The same things were measured in two ways. Each way mixes the same 11 hidden numbers, adds some noise and spreads widely along 7 directions of its own, which tell nothing about the thing.
(in the rows, 128 means zero)
Some things both ways: the first way, then the second way.
[ 65 177 130 117 142 105 116 119 125 148 113 136  98 170 135 133 113 120
 127 138 153 132 114 111 135 113 101 127]
[172  94  96 116  94 137 118 108  97 125 130 153 100 154 119 140 115 145
 144 159  97 120 101 135 156]

[105 118 145 167 103 127 190 104 155 128 140 150 115 110 163 112 139 158
 150 140 114 100 130 140 127 113 119 126]
[136  91 141 120 134 124 157 125 140 132 136 143 191 103 133 183 134 101
 129 123 120 140  61 144 155]

[125 127 122 140 113 109 149 106 113 137 113 142 128 146 145 129 120 133
 143 134 141 131 132 141 143 117 123 114]
[ 98 107 143 107 141 149 119 156 167 105 135 146 121 129  79 127 112 137
 114 156 123 140 131 172  97]

[140 116 128 137 119  99 155 117 119 135 135 141 141 150 160 125 134 142
 172 142 127 161 131 129 133 110 121 127]
[103 102 129 113 153 145 143 134 140 136 125 149 172 140 112 183 115 146
 116 151 128 130 113 156 150]

[161 113 125 139 107  94 153  94 118  93 101 107 165 139 132 139 139 110
 113 124 121 153 129 145 134 136 142 114]
[148  99  90 121 164 125 135 110 132 160 131 129 117 158 161 140 116 129
 143 133 137  89 114 149 155]

[128 141 172 120 102 122 156 122 132 121 110 141  86  87 136 131 147  50
 100 136 134  96 127 132 110 125 112 178]
[141 111 116 142 118 138 142 157 158 113 151 143 149 123 134  99 151 137
 121 170 112 156 127 140 168]

[137 123 128 143 107 147 123 102 143 122 123 133 105 114 140 130 140 127
 109  96 137 120 122 131 141 135 122 130]
[134 125 116  95 126 107 150 120 122 143 111 151  80 124 106 173 100 132
 139 123 129  99 107 132 106]

[117 149 127 143 141 103 123 130 120 138 151 138 140 142 139 126 106 146
 126 134 117 141 132  99 151 111 126 103]
[117 130 156 138 130 133  93 147 131 132 126 147 103 137 131 117 139 108
 100 132 148 121 135 138 104]

[105 139 153 138 143 117 120 123 127 117 164 127 153 146 133 119 136 141
 115 128 125 131 126  98 133 133 112 130]
[111  92 140 112 155 132 108 114 141 116 128 123 166 133 131 138 134  99
 126 128 136 129  97 156 126]

[113 120 139 158 116  84 203 120 131 131 130 146  93  89 150 125 116 111
 159 169 111  94 124 142 112 122 125 142]
[139 134 117 138  89 136 160 130 110 156 121 151  95 133 145 106 132 112
 121 158 118 145 112 117 166]

[118 105 127 135 118 122 159 117 118 128 127 119 123 134 153 123 156 108
 132 131 138 129 127 136 122 144  91 134]
[126 152 146 111  91 126 125  94 128 149  83 118 109 146 127  86 123  90
 116 149 135 135 130 107 123]

[147  90 132 153 148 151 103 108 109 102 166 118 168 129 134 124 160 141
  98 111 113 144 126 119 138 173 138 116]
[132 136 117  85 148 119 150 104 119 139  85 111  87 157 111 137  96 116
 127 126 136  99 121 138 102]

[ 87 114 135 151 148 130 137 123 122 103 139 113 141 143 137 134 129 156
 115 151 112 126 111 112 129 125 121 136]
[166  97  95 134 119 117 138 178 157 114 154 166  75 135 120 168 110 159
 154 164 109 101 108 159 154]

[130  96 137 118 119 127 153 141 106 130 131 108 138 141 164 126 163  97
 140 140 131 154 129 128 111 133  82 158]
[136 156 117 145  92 135 141 122 123 153  85 133 139 152 146 149 140 125
 112 167 142 123 132  93 182]

[127 156 128 143 112 109 139 127 115 136  95 143 138 144 128 145 109 126
 131 157 120 138 135 138 123  99 152 116]
[137 104 138 127 114 160 111 154 153  98 150 149 123 154 101  86 109 162
 130 179  72 152 153 167 122]

[112 144 123 122 148 110 109 110 121 150 111 152  75 126 144 142 154 110
 116 125 129 134 111 132 188 113 110 150]
[168 110 122 117 123 132 110 111 138 138 130 120 170 182 162  58 153 148
 123 162 118 160 137 132 177]

[135 126 164 152 144 111 121 120 116 125 151 139 117 120 143 133 117 141
 153 118 102 127 115 130 145 145 113 149]
[126  98  95 121 156 134 156 120 114 146 128 158 119 124 134 185 103 142
 158 111 111 110  85 152 125]

[108 127 167 133 132 108 174 101 109  94 116 120 143 140 145 130 137  95
 130 162 125 135 132 140 106 134 117 138]
[128 133 105 107 128 152 149  98 124 146  82 117 163 163 118 132 128 142
 124 144 138 143 125 111 144]

[ 89 153 158 124 128 129 148  91 130 108 106 135 139 167 140 130 113 114
 112 140 160 137 144 125 123 116 123 100]
[127 116 145 108 105 153 141 145 151 119 125 146 135 117  66 130 124 122
 105 153 122 158 111 133 108]

[100 120 116 121 153 112 120 108  95 133 117 131 136 189 150 128 144 128
 147 141 156 173 128 131 146 145 112 108]
[121 120 143 114 146 120  98 135 144 110 115 117 119 150 120 112 139 113
 116 123 157 121 144 135  86]

[113 112 141 154 148 121 146 118  95 129 110 133 125 144 141 146 138 139
 145 153 115 123 132 158 151 143 108 129]
[149  99 103 140 103 149 156 151 142 124 122 154 126 115 100 137 119 120
 137 169 102 154  88 128 152]

[112 144 140 151 149 109 149 114 136 128 166 137 146 126 142 129 106 153
 119 131 100 117 130 120 141 123 119  99]
[140 116 114 138 124 162 143 144 151 130 128 134 124 140 110 107 121 131
 104 186 113 133 133 152 155]

[155 180 132 136 118 107  99 113 131 121 129 123 160 127 107 149  83 122
  85 102 100 134 122 116 131 114 153 107]
[103 111 129 103 122 164 118 107 147 134 117 136 158 156  82 112 113 158
 112 176 122 143 165 136 118]

[114 152 157 114 161  79 156 131 115 130 145 146 122 138 142 137 108  82
 156 169 127 147 135 127  96 131 119 140]
[136 132  87 117 129 149 154  95  95 146  93 127 113 162 134 137 113 147
 131 147 118 116 127 129 145]

[115 127 142 141 122  85 164  87 120 115 120 121 137 155 153 128 108 138
 157 128 126 138 113 143 134 139 117 122]
[ 86 127 128 130 138 143 122 152 165 124 127 147  71 138 112  81 111 152
 124 162 130 128 181 166  79]

[165 107 133 150  99 128 142 119 106 128 131 114 168 119 146 132 132 134
 117 116  96 130 126 148 131 136 129 129]
[126  97 131 126 154 152 126 147 178 112 141 138 129 135 109 132  99 149
 130 165  98 112 127 198 118]

[140 107 139 158  92 113 203 104 131 124 100 130 147 106 161 133 118 130
 125 140  91 113 140 182 134 126 143 106]
[128 123 155 162 132 141 133 152 189 127 120 114 179 119 143 106 160 106
 106 145 151 140 141 135 116]

[133 118 135 152 150 123 158 109 112 135 143 133 118 127 163 143 136 152
 160 130 101 128 126 150 159 123  80 130]
[127 135 139 136 111 109 137 126 147 166 113 163 149  82 142 160 153 107
 120 115 154 134  81 102 137]

[121 119 125 138 129 111 144 114 106 128 142 136 145 136 145 123 135 141
 127 147 127 130 124 117 145 114 128 127]
[151 111 138 105 115 159 130 122 137 128 156 133 154 166 138  85 133 135
 114 167  93 158 102 168 189]

Other things, the second way, with their names:
J_927: [113 137 125 111 128 155 153 134 146 121 117  97 170 166 112  96 154 114
 101 155 154 158 161 100 148]
J_58: [145 123 136 112  81 130 151 137 125 138 132 156 119 132 116 115 143 124
 119 145 125 167 103 114 147]
J_859: [139 132 125 122 103  79 102 126 121 118 117 149  49 109 139  99 132 104
 139 131 129 111 124 120  98]
J_146: [149 124 115 139  98 117 121 134 148 122 111 135  87 148 137 127 119 132
 146 165 124 104 140 133 133]
J_330: [165 133  99 123 163 136 101 126 116 127 127 134  75 173 155 140 122 168
 137 109 124  74 128 169 112]
J_974: [118 110 146 140 121  90 118 138 163 149 119 169 110  92 146 135 133 130
 119 150 147 121 117 156 114]
J_835: [153 124 111 167  81 160 162 172 133 119 142 149 103 153 135  88 129 150
 129 195  84 159 155 133 169]
J_279: [135 108 110 138 141 125 110 144 147 127  90 157  99 139 105 189 105 173
 136 141 143  91 133 154  81]
J_920: [145 163 162 120  65 133 138 106 122 159  89 135  99 129 128  76 133  96
 109 137 125 155 110 107 115]
J_345: [147  93 145 137 101 117 122 156 150 132 144 173 105  95 108 144 128 111
 117 152 127 132  92 146 122]
J_987: [142 139 159  72 116 164 119  88 151 127  98  95 190 184  94  99 120 125
 111 145 115 151 119 130 136]
J_10: [138 143 113 161 112 115 125 160 127 127 127 134 119 150 163 146 174 128
 120 130 173 111 166  83 143]
J_956: [147 100 155 163 113 104  65 158 153  92 173 146  85 118 189  42 164  92
 140 141 109 137 115 174 125]
J_833: [ 89 124 127 117 144 150 133 147 146 122 141 139 121 156 130  89 126 143
 117 165 120 149 156 160 143]
J_672: [137 109 103 124 132 139 157 131 148 112 122 113 157 150 127 163 124 125
 146 149 122 116 121 129 157]
J_253: [ 99 116 135 141  98 130 121 143 131 111 131 156 106 108 119 122 147 118
 100 176 138 139 133 144 135]
J_749: [107 137 139 118 156 114 115 119 143 141 110 134  95 140 155  99 120 137
 151  91 136 119 143 147  60]
J_520: [154 115  83 112 139 126 132 135 118 123 132 153  48 144 123 166 101 150
 151 133 114  83  94 165 134]
J_607: [141 158  80 121 106 127 176 108 117 160  80 129 111 161 137 169 131 170
 115 169 154 100 153 104 174]
J_185: [144  97 120 155 113 133 144 182 174 120 162 150 164 110 122 167 161 112
 118 160 149 137 105 117 179]
J_196: [103 141 128 118  75 138 153 134 137  96 111 123 120 132 113  81 139 105
 131 178 107 175 134 112 153]
J_199: [152 115 104 145 136 135 119 122 157 152 136 130 160 146 169 116 154 133
 123 156 145 113 128 130 184]
J_309: [188 129 119 136 119 149 115 145 139 131 127 139  94 168 124 126 115 157
 119 155 106 100 131 152 138]
J_231: [137  82 110 111 146 141 115 135 132 128 137 158  88 131  96 159  91 120
 142 139 113 107  82 168 116]
J_485: [ 97 155 116 140 112 128 167 146 103 126  84 140  91 140 130 153 120 132
 126 146 129 131 153 110 119]
J_763: [164  87  99 131 153 114 118 149 176 117 158 145 119 139 140 162 119 162
 160 142 119  83 122 168 137]
J_697: [145 117 145 121  69 126 151 125 116 136 131 149 144 119 128 105 151  98
 115 157 115 178  94 105 168]
J_638: [121 145 129 141 122 109 104 145 144 119 118 132 101 130 146 104 155 114
 127 128 153 120 154 104 108]
J_409: [134 163 138 108 101 154 115 105 129 130  89 115 135 182 127  86 140 159
  96 170 129 140 159 134 146]
J_469: [148 124 104 127 141 136 137 138 135 125 138 121 117 160 157 113 140 119
 140 130 128 121 114 137 158]
J_366: [148 139 119 131  87 145 125 137 124 145  96 157 138 140  96 153 143 150
  99 163 145 144 124  90 152]
J_862: [119 119 152 129  93 128 113  94 137 149 115 136 179 114 138 123 151  90
 115 144 142 141 113  99 146]
J_391: [128 115 128 126 120 123 124 130 145 144 101 162  90 116 106 146  97 137
 130 153 121 115 113 153 101]
J_521: [139 140 124 119 100 123 136 113 133 140 113 130 102 142 144 107 126 114
 145 135 120 126 119 116 135]
J_530: [176 140 119 125  88 121 119 114 130 123 116 126 123 163 149 130 131 138
 150 145 106 110 127 109 157]
J_909: [132 130 145 158  81 137 104 144 156 111 137 129 138 138 145  66 163 108
 121 170 125 153 163 106 143]
J_980: [144 101 146 138 151 140  96 166 162  99 183 124 128 130 138 118 160  88
 103 130 146 107 112 166 137]
J_147: [100 134 126 129 156 135  84 127 136 104 105 112 107 170 143  85 140 133
 116 143 150 115 176 151  95]
J_189: [141 119 131 122 112 129 115 133 143 128 151 148  80 140 136  72 122 129
 128 161 103 128 135 158 134]
J_375: [104 122  96 125 134 131 153 133 114 132 110 133 125 167 136 161 130 148
 135 146 150 121 160 113 143]
J_63: [144  92 113 119 164 134 103 135 168  91 145 114 126 153 131 119 123 139
 140 148 120  99 129 187 120]
J_141: [137 127 129 127 112 161 141 130 146 123 134 121 170 160 131 105 141 140
 128 152 110 153 141 124 154]
J_985: [150 109 125 106 106 121 129 134 112 141 148 165  90 142 124 101 118 132
 127 155 100 148 111 135 153]
J_30: [137  92 154 142 120 100  85 126 185 105 120 135 134 107 145 105 123 107
 162 139 111 121 112 159  89]
J_335: [132 114 125 106 144 126  98 108 132 121 123 130 124 152 138 128 125 130
 126 140 126 108 111 163 139]
J_924: [121 100 113 111 126 142 120 119 151 104 122 119 176 154 107 150 137 142
 123 170 139 126 138 134 153]
J_407: [121  87 129 112 132 119 102 137 168  96 148 148 111 107 106 114 120 120
 145 148 110 129 101 171 108]
J_69: [107 127 131 151 127 117 109 157 167 116 133 144 124 122 146 109 146 130
 136 145 137 128 158 124 118]
J_528: [156 128  97 138  98 120 139 104  94 155 117 147 110 123 162 136 148 106
 126 143 131 117  92 103 182]
J_337: [149 130 133 147 101 131 115 138 162 135 127 143 103 128 135  79 126 124
 138 156 107 130 139 127 121]
J_688: [140 113 138 144 141 132 118 158 177 130 169 151 166 105 162 120 163 115
 135 115 126 144  79 147 158]
J_48: [142 104 113 155 152 107 118 194 153 111 152 153 112 121 141 169 157 119
 130 121 162 109 116 127 131]
J_708: [130 111 141 172  86 137 151 163 150 152 131 163 119 105 137 109 138  99
 118 168 127 158 119 118 143]
J_636: [156  98  94 130 169 143 132 157 165 116 153 142 125 143 121 146 123 182
 131 148 115 104 135 177 128]
J_937: [164  92 146 122 108 118 149 146 179 120 134 142 139  91  92 160 123 105
 122 149 126 124  81 149 116]
J_89: [134 106 110 136 135 104 102 135 126 122 141 146 127 122 161 131 163 112
 122 140 150 119 108 129 164]
J_979: [ 99  97 128 128 109 133 133 135 134 126 116 157 162 106  90 169 136 118
 112 163 146 148 124 107 131]
J_172: [107 121 122 129  79 116 134 124 104 118 102 161 116  98 113 156 144 102
 125 150 135 151  93 101 139]
J_601: [114 123 150 119 106 121 111 156 162 118 131 154 105 120  98 103 137 128
 115 152 141 148 143 128  99]
J_518: [144 108 149 136  71 119 127 132 126 136 144 170  94  96 125 104 130  97
 125 156 102 149  92 131 135]
J_522: [117  86 155 110 139 140  73  97 175 116 108 130 143 134  92  88  90 130
 143 153 101 127 136 172  59]
J_879: [145 127 112 126 139 119 142 138 138 127 128 133 108 135 143 165 132 132
 135 121 138  95 115 141 131]
J_609: [123 133 139 138  94 147 139 149 133 127  97 135 151 147 106 121 148 124
  93 172 146 165 144 103 143]
J_454: [151 120  74 146 126 149 153 143 102 123 133 134 123 154 149 155 146 129
 125 158 127 117 115 119 199]
J_66: [127 105 110 124 111 154 140 148 110 125 137 167 116 131  93 134 131 147
 113 158 117 159 120 128 138]
J_544: [114 107 111 149 131 157 150 175 161 110 116 138 137 130  90 138 132 134
 101 188 139 144 146 139 138]
J_863: [122 131 130 135 139 148 157 102 129 145  71 114 154 149 146 111 113 136
 123 147 113 140 135 152 112]
J_470: [110 131 178 123  65 128 110 106 135 145  96 147 158 128 127  73 138  98
 107 174 119 185 121 110 145]
J_300: [140 132  94 161  93 142 155 150 102 140 126 139 106 158 157 141 159 117
 117 163 153 126 138  93 190]
J_915: [150 118 105 136  92 126 124 142 117 118 165 154 112 124 145 141 166 120
 124 148 133 122 107 114 185]
J_852: [129  93 136 111 111 143 135 134 153 120 150 155 134 114 112 139 124 116
 117 170 110 141  69 182 168]
J_359: [121 147 140 130  93 143 169 128 138 142 117 125 146 122 129  93 147  97
  93 172 127 161 129 113 171]
J_325: [124 139 159 146  94 138 141 149 137 137 109 161 101  98 112 141 118 107
 112 143 113 138 103 138 105]
J_537: [118 139 129 169  92 136 160 165 136 144 146 156 131 108 158 118 161  99
 110 164 129 154 129  99 185]
J_430: [121 105 111 138 140 131 143 175 163 109 139 148 120 122 104 172 135 153
 109 168 146 111 145 153 131]
J_808: [156 125 121 146 121 146 121 115 137 131 139 130 123 147 167  78 132 141
 146 138  90 126 136 150 131]
J_152: [149 115 146 137 150 138 101 149 170 122 159 130 155 138 154 113 154 124
 116 125 133 120 118 159 137]
J_516: [126 153 180 121  85 135 105  91 104 148 101 124 138 159 153  96 146  99
 106 120 137 141 139 109 113]
J_278: [141 145 129 136  76 140 142 121 115 135  93 146  83 131 119 123 118 125
 121 162 111 129 121 127 126]
J_304: [102 126 181 155  96 112  88 153 163 114 114 154  96 107 138  72 134  99
 133 140 123 152 144 139  65]
J_98: [132 141 155 121 119 123  88 118 152 119  97 118 136 141 135 118 147 104
 113 128 153 120 112 134 114]

Some of these things the first way, each followed by its name:
[106 109 184 129  70  94 252  86 134  97  67 134 152 144 176 114 149  80
 158 180 136 140 151 186  79 114 137 135]
J_863
[119 130 167 115 125 106 128 161 115 136 108 132 110 124 136 141 129  76
 123 155 122 130 127 128 116 123 119 181]
J_304
[133 153 131 131 138 109 101 120 145 140 120 160 134 131 119 151  98 141
  94 115 120 125 140 133 178 111 147 101]
J_544
[108 138 142 100 124 126 113 127 128 160 123 152  44 111 151 130 131  77
 122 102 171 105 113 117 156 130  68 173]
J_520
[103 157 143 116 145  93 123 141 113 145 171 133 142 142 133 121 110 112
 129 139 124 126 114 102 106 130 109 149]
J_253
[118 158 153 150 128 102 136 110  93 111 123 127 134 135 123 130 107 112
 126 151 115 124 120 122 114 131 142 130]
J_66
[ 95  92 134 155 117 105 172 134  56 139 127 103 127 139 158 109 172 116
 163 175 110 117  99 143 109 162  88 177]
J_956
[158 144 119 142  76 122 117 100 123 116  62 126 149 139 106 149 120 120
  76 106 145 121 147 143 168 106 146  95]
J_231
[112 115 138 149 126 134 141 106 120 103 134  97 144 136 150 132 139 138
 115 119 102 132 102 124 121 142 107 140]
J_763
[106 123 132 111 162 103 131 161 126 163 138 177  75 117 128 147 130  91
 157 172 152 108 132 133 117 127 106 168]
J_196
[139 118 124 130 102 132 129 100 117 130  79 135 136 156 147 142 128 126
 127 114 143 148 133 160 151 125 130 115]
J_141
[104 156 134 147 150 120 132 128 132 115 141 135 130 125 107 142 136 114
 103 157 115 114 125 112 102 124 133 129]
J_859
[141 168 118 131 148 140  78 145 136 159 138 156 113  99 129 156  86 134
  65 106  98 119 134 110 185  97 144 102]
J_309
[127 140 128 110  95 105 164 132 126 160  82 153 105 121 147 144 107  79
 128 150 143 115 138 163 122 106 129 134]
J_278
[136 120 137 124 133  90 146 102 117 136  82 155  95 144 153 151 120 113
 167 136 138 153 130 168 164 122 128 133]
J_749
[137 118 131 135 117 113 175 108 144 126 133 151 144 121 147 130 134 118
 133 141 132 123 146 146 121 119 132 107]
J_359
[133 118 151 107 135 114 127 142  90 118 155 117 172 136 130 127 132  94
 100 152 130 135 129 106 113 126 112 159]
J_852
[ 81 132 111 187 134 124 146  87 134 125 152 138 100 139 149 111 145 201
 155 128 116 113 103 109 160 125 114 111]
J_985
[133 141 108 157 115  99 142 117 111 146 118 130 129 143 136 135 121 149
 159 134 110 133 119 146 130 129 124 115]
J_979
[107 140 113 158 129 118 137 108 123 132 123 130 155 160 131 137 118 175
 131 137 115 129 123 138 145 118 132  96]
J_518
[106 131 149 142 138 124 133 119 109  98 139 101 170 149 132 129 126 129
  98 142 107 137 119 111 118 133 128 127]
J_345
[135 122 104 160  81 125 139 127 120 170 131 137 109 106 162 115 113 152
 136 106 107 112 109 135 147 127 129 124]
J_516
[146 152 102 145 112  88 188 114 131 149  92 165 130 125 143 152  92 130
 141 171 119 129 159 158 148  72 154  74]
J_152
[136 167 130 162  95 107 157 109 130 126  92 119 155 127 123 148 106 137
 106 128  89 113 130 155 131 107 139 101]
J_522
[ 86 129 142 158 182 135  88 125 130 117 169 135 123 145 133 133 126 180
 113 124 111 132 116  88 175 136 113 122]
J_48
[162 138  76 155 119 121  92 125 120 185 108 169  67  86 132 158 110 154
 124  95 108  99 112 155 209 115 134 121]
J_601
[156 104  97 141  96 134 113 140 117 157 100 122 115 100 136 149 135 124
  97 106 104 108 107 155 159 134 126 147]
J_146
[143 138 119 115 129 105 119 141  95 130 124 116 166 144 117 145 123  91
 110 148 122 149 123 126 100 130 137 138]
J_924
[142 120 112 149 149 117 101 119 125 127 124 152 143 131 118 155 119 162
 105 125 118 127 138 136 186 121 150 102]
J_469
[142 140 148 122 118 107 142 119 118 108  96 121 167 142 125 151 119 101
  99 144 118 146 139 141 126 105 142 125]
J_391
[108 128 132 147 123 109 156 104 119 116 137 118 131 136 145 120 136 126
 135 135 125 127 114 122 118 133 111 130]
J_189
[136 143 125 138 136 129 104 121 125 124 112 133 139 140 115 151 128 129
 100 124 124 136 134 133 148 123 133 114]
J_638
[166 143 164 123 129 134  98 172 134 155 151 161 109  69 129 148  97  91
  82 118  99 105 142 115 143 111 135 157]
J_325
[100 115 126 149 131 119 145 109 106 124 119 128 151 163 151 124 136 158
 139 146 121 146 124 137 144 132 131 111]
J_609
[136 120 115 139 131 112 135  97 127 115 110 144 149 149 125 141 124 127
 118 135 144 144 144 143 141 137 159  88]
J_927
[129 157 116 130 152 111  97 124 149 144 151 155 143 132 123 150  86 156
 103 113 113 131 127 117 159 106 153 100]
J_430
[148 150 115 167  61 127 156 107 150 136  97 142 129  75 113 137 110 130
  66 111  99  62 128 152 145 104 163 106]
J_63
[147 133 116 130 158 111 101 166 110 159 112 140 134 123 118 175 123 130
 115 148  85 134 126 158 156 117 130 146]
J_30
[126 165 127 128 142  89 150 135 107 155 126 159 105 115 143 146  84  98
 135 164 116 123 137 128 132  99 135 117]
J_330
[ 97 127 133 118 167 115 109 119 113 119 127 140 153 180 129 140 137 134
 127 154 144 163 129 123 139 125 134 122]
J_697
